All groups share one centre, and each spreads out both ways along 7 directions, with some noise.
In the rows, zero is written as 100.
Some rows, each with its group after it:
99  73  110  98  72  125  109  92  100  82  108 : (0)
97  99  110  94  92  101  99  127  87  108  114 : (2)
97  91  84  94  121  105  91  105  106  121  92 : (2)
96  93  53  73  69  131  74  62  88  82  89 : (3)
80  147  97  84  81  71  127  96  120  76  106 : (3)
82  94  91  129  108  90  89  151  98  90  130 : (0)
124  109  101  133  89  87  81  106  112  52  76 : (2)
94  100  150  103  87  114  96  103  117  126  115 : (1)
78  98  133  131  87  86  100  98  108  62  126 : (3)
108  86  101  91  115  86  69  142  145  136  71 : (1)
106  85  107  85  58  104  81  62  52  71  104 : (3)
83  91  131  77  47  95  124  91  69  75  136 : (1)
84  126  83  110  119  129  80  94  119  118  104 : (0)
104  115  88  135  106  136  87  78  134  104  95 : (1)
96  135  78  74  74  97  113  92  112  83  93 : (3)
76  69  87  102  110  84  89  109  146  88  89 : (1)
123  89  94  104  125  104  84  114  76  106  79 : (2)
89  102  107  96  89  98  103  34  96  79  98 : (2)
105  53  89  106  87  109  119  101  101  96  108 : (0)
74  104  86  108  141  95  100  95  85  61  96 : (2)
86  109  120  98  71  108  124  95  130  71  106 : (2)
106  95  106  110  120  115  113  82  70  129  113 : (0)
71  114  103  127  87  97  101  90  137  89  127 : (3)
105  112  77  102  101  98  102  133  130  94  85 : (1)
73  87  70  94  130  80  80  84  68  58  96 : (2)
122  112  99  79  91  131  109  87  78  87  77 : (3)
81  109  88  116  112  134  95  117  135  96  104 : (0)
123  118  52  99  54  144  83  113  103  109  106 : (1)
100  74  71  80  82  68  62  125  133  97  75 : (0)
106  112  120  77  87  92  143  92  56  82  108 : (1)
128  134  118  82  89  100  130  112  106  121  85 : (3)
90  102  112  87  87  107  106  48  99  129  115 : (2)
92  57  82  114  79  114  100  106  83  93  132 : (0)
82  125  79  108  120  116  69  120  132  110  96 : (0)
120  108  69  67  108  134  104  80  96  131  70 : (3)
128  50  93  91  85  78  134  90  111  102  82 : (0)
103  116  113  113  89  92  85  104  107  140  122 : (2)
123  154  110  137  91  135  107  84  102  94  103 : (1)
105  132  130  104  89  109  125  111  98  92  108 : (1)
107  83  117  99  86  114  93  80  65  68  97 : (3)

New rows, each followed by its group:
96  97  105  119  88  111  100  71  47  109  145 : (0)
115  83  101  91  72  103  90  84  109  110  91 : (2)
113  103  105  88  111  53  108  77  71  75  75 : (1)
69  75  86  63  97  104  110  82  86  81  106 : (2)
104  130  117  128  105  129  109  106  130  101  103 : (1)
98  125  126  120  61  88  97  89  121  89  121 : (2)
91  79  77  86  125  114  110  114  107  69  73 : (2)
67  131  112  115  91  78  94  57  95  75  130 : (2)
130  56  121  87  103  112  85  78  53  118  82 : (3)
111  103  101  103  99  75  100  91  92  111  102 : (0)
92  76  87  90  114  79  97  82  105  89  85 : (1)
76  126  110  121  97  82  92  118  110  89  127 : (2)
108  104  76  64  122  92  112  106  102  100  64 : (3)
98  125  114  104  88  79  117  110  131  109  110 : (3)
101  78  88  88  80  91  80  114  94  96  98 : (2)
93  151  83  116  100  107  86  67  126  114  104 : (0)
110  79  91  85  98  102  87  132  96  129  99 : (2)
99  96  139  99  116  82  97  112  121  113  90 : (1)
116  106  98  100  93  121  94  87  95  123  98 : (1)
105  100  95  74  86  61  108  125  95  78  87 : (1)
86  102  99  101  133  75  113  95  129  135  101 : (3)
101  82  89  83  75  91  74  85  98  102  94 : (0)
77  90  115  91  66  129  134  73  83  87  138 : (1)
94  104  69  89  138  127  110  95  118  105  75 : (3)
75  96  101  83  100  99  108  112  88  91  117 : (2)
92  104  108  108  81  115  122  45  69  70  120 : (1)
119  93  112  89  73  113  101  59  115  135  91 : (2)
103  121  123  87  55  62  81  93  111  69  90 : (0)
101  59  77  113  95  86  107  130  109  93  109 : (0)
124  129  140  101  86  96  149  54  113  94  84 : (0)
116  90  104  102  78  91  81  100  78  76  92 : (2)
115  84  102  93  91  73  103  87  80  110  100 : (0)
126  67  91  83  104  103  130  81  132  117  62 : (0)
110  127  134  118  79  102  103  85  108  136  121 : (2)
101  82  113  76  90  134  100  85  119  97  75 : (0)
103  64  77  70  69  84  73  107  131  91  70 : (0)
120  111  108  92  52  96  94  108  116  115  103 : (3)
84  111  102  102  86  105  107  127  158  131  116 : (2)
73  132  99  101  72  74  111  95  121  61  118 : (3)
92  106  100  118  141  138  114  115  114  118  104 : (0)
96  74  73  77  133  77  94  100  106  114  75 : (3)
105  130  97  78  49  84  105  83  100  103  108 : (3)
89  72  108  90  84  85  77  106  123  107  99 : (1)
123  146  88  118  83  121  112  116  106  86  97 : (1)
59  85  98  62  70  86  97  74  71  98  134 : (2)
96  110  70  105  100  124  89  63  115  122  103 : (0)
76  94  106  77  85  105  108  130  102  123  129 : (2)
107  95  102  98  124  124  117  116  107  101  85 : (2)
82  76  82  109  84  124  84  116  107  85  119 : (0)
76  101  73  108  132  81  84  66  92  65  89 : (2)
143  87  125  91  65  123  92  104  76  110  86 : (3)
77  89  98  136  92  134  86  58  137  90  115 : (1)
77  106  117  123  105  100  104  71  114  110  129 : (3)
97  81  68  61  107  72  92  94  81  73  71 : (3)
135  89  110  95  94  145  96  97  91  130  81 : (3)
73  108  125  94  81  102  125  134  92  60  127 : (2)
88  61  92  89  137  78  86  86  124  112  75 : (1)
88  105  97  101  97  85  82  69  95  120  115 : (2)
117  96  113  70  92  71  113  73  47  95  93 : (1)
93  67  62  84  107  81  62  91  77  85  84 : (2)
127  80  109  91  69  105  93  97  89  94  86 : (2)
102  149  126  93  87  92  98  82  135  85  77 : (0)
109  69  102  81  65  118  109  75  110  91  88 : (0)
90  101  130  80  64  82  72  128  112  61  88 : (0)
115  65  91  98  55  85  108  58  78  96  114 : (0)
100  87  95  125  81  80  119  112  103  82  125 : (0)
126  128  72  102  103  81  99  135  114  85  70 : (1)
76  143  103  106  88  72  124  109  135  72  111 : (3)
119  99  115  99  66  104  93  112  120  141  106 : (2)
100  116  106  90  61  111  116  126  101  89  117 : (1)
75  124  104  116  116  91  118  87  138  118  121 : (3)
96  67  94  64  81  99  70  127  137  85  62 : (0)
99  92  143  101  86  55  80  75  91  80  98 : (1)
95  84  105  91  70  84  83  123  112  73  96 : (0)
135  124  120  145  95  95  87  126  116  79  85 : (2)
86  93  107  71  95  96  157  88  65  79  115 : (1)
93  95  105  94  75  94  101  75  100  61  96 : (2)
96  86  87  96  102  87  81  94  79  66  91 : (2)
108  84  94  93  123  115  110  117  91  80  76 : (2)
121  107  110  117  63  101  95  125  152  106  92 : (2)
121  109  118  120  102  117  115  124  118  77  80 : (2)
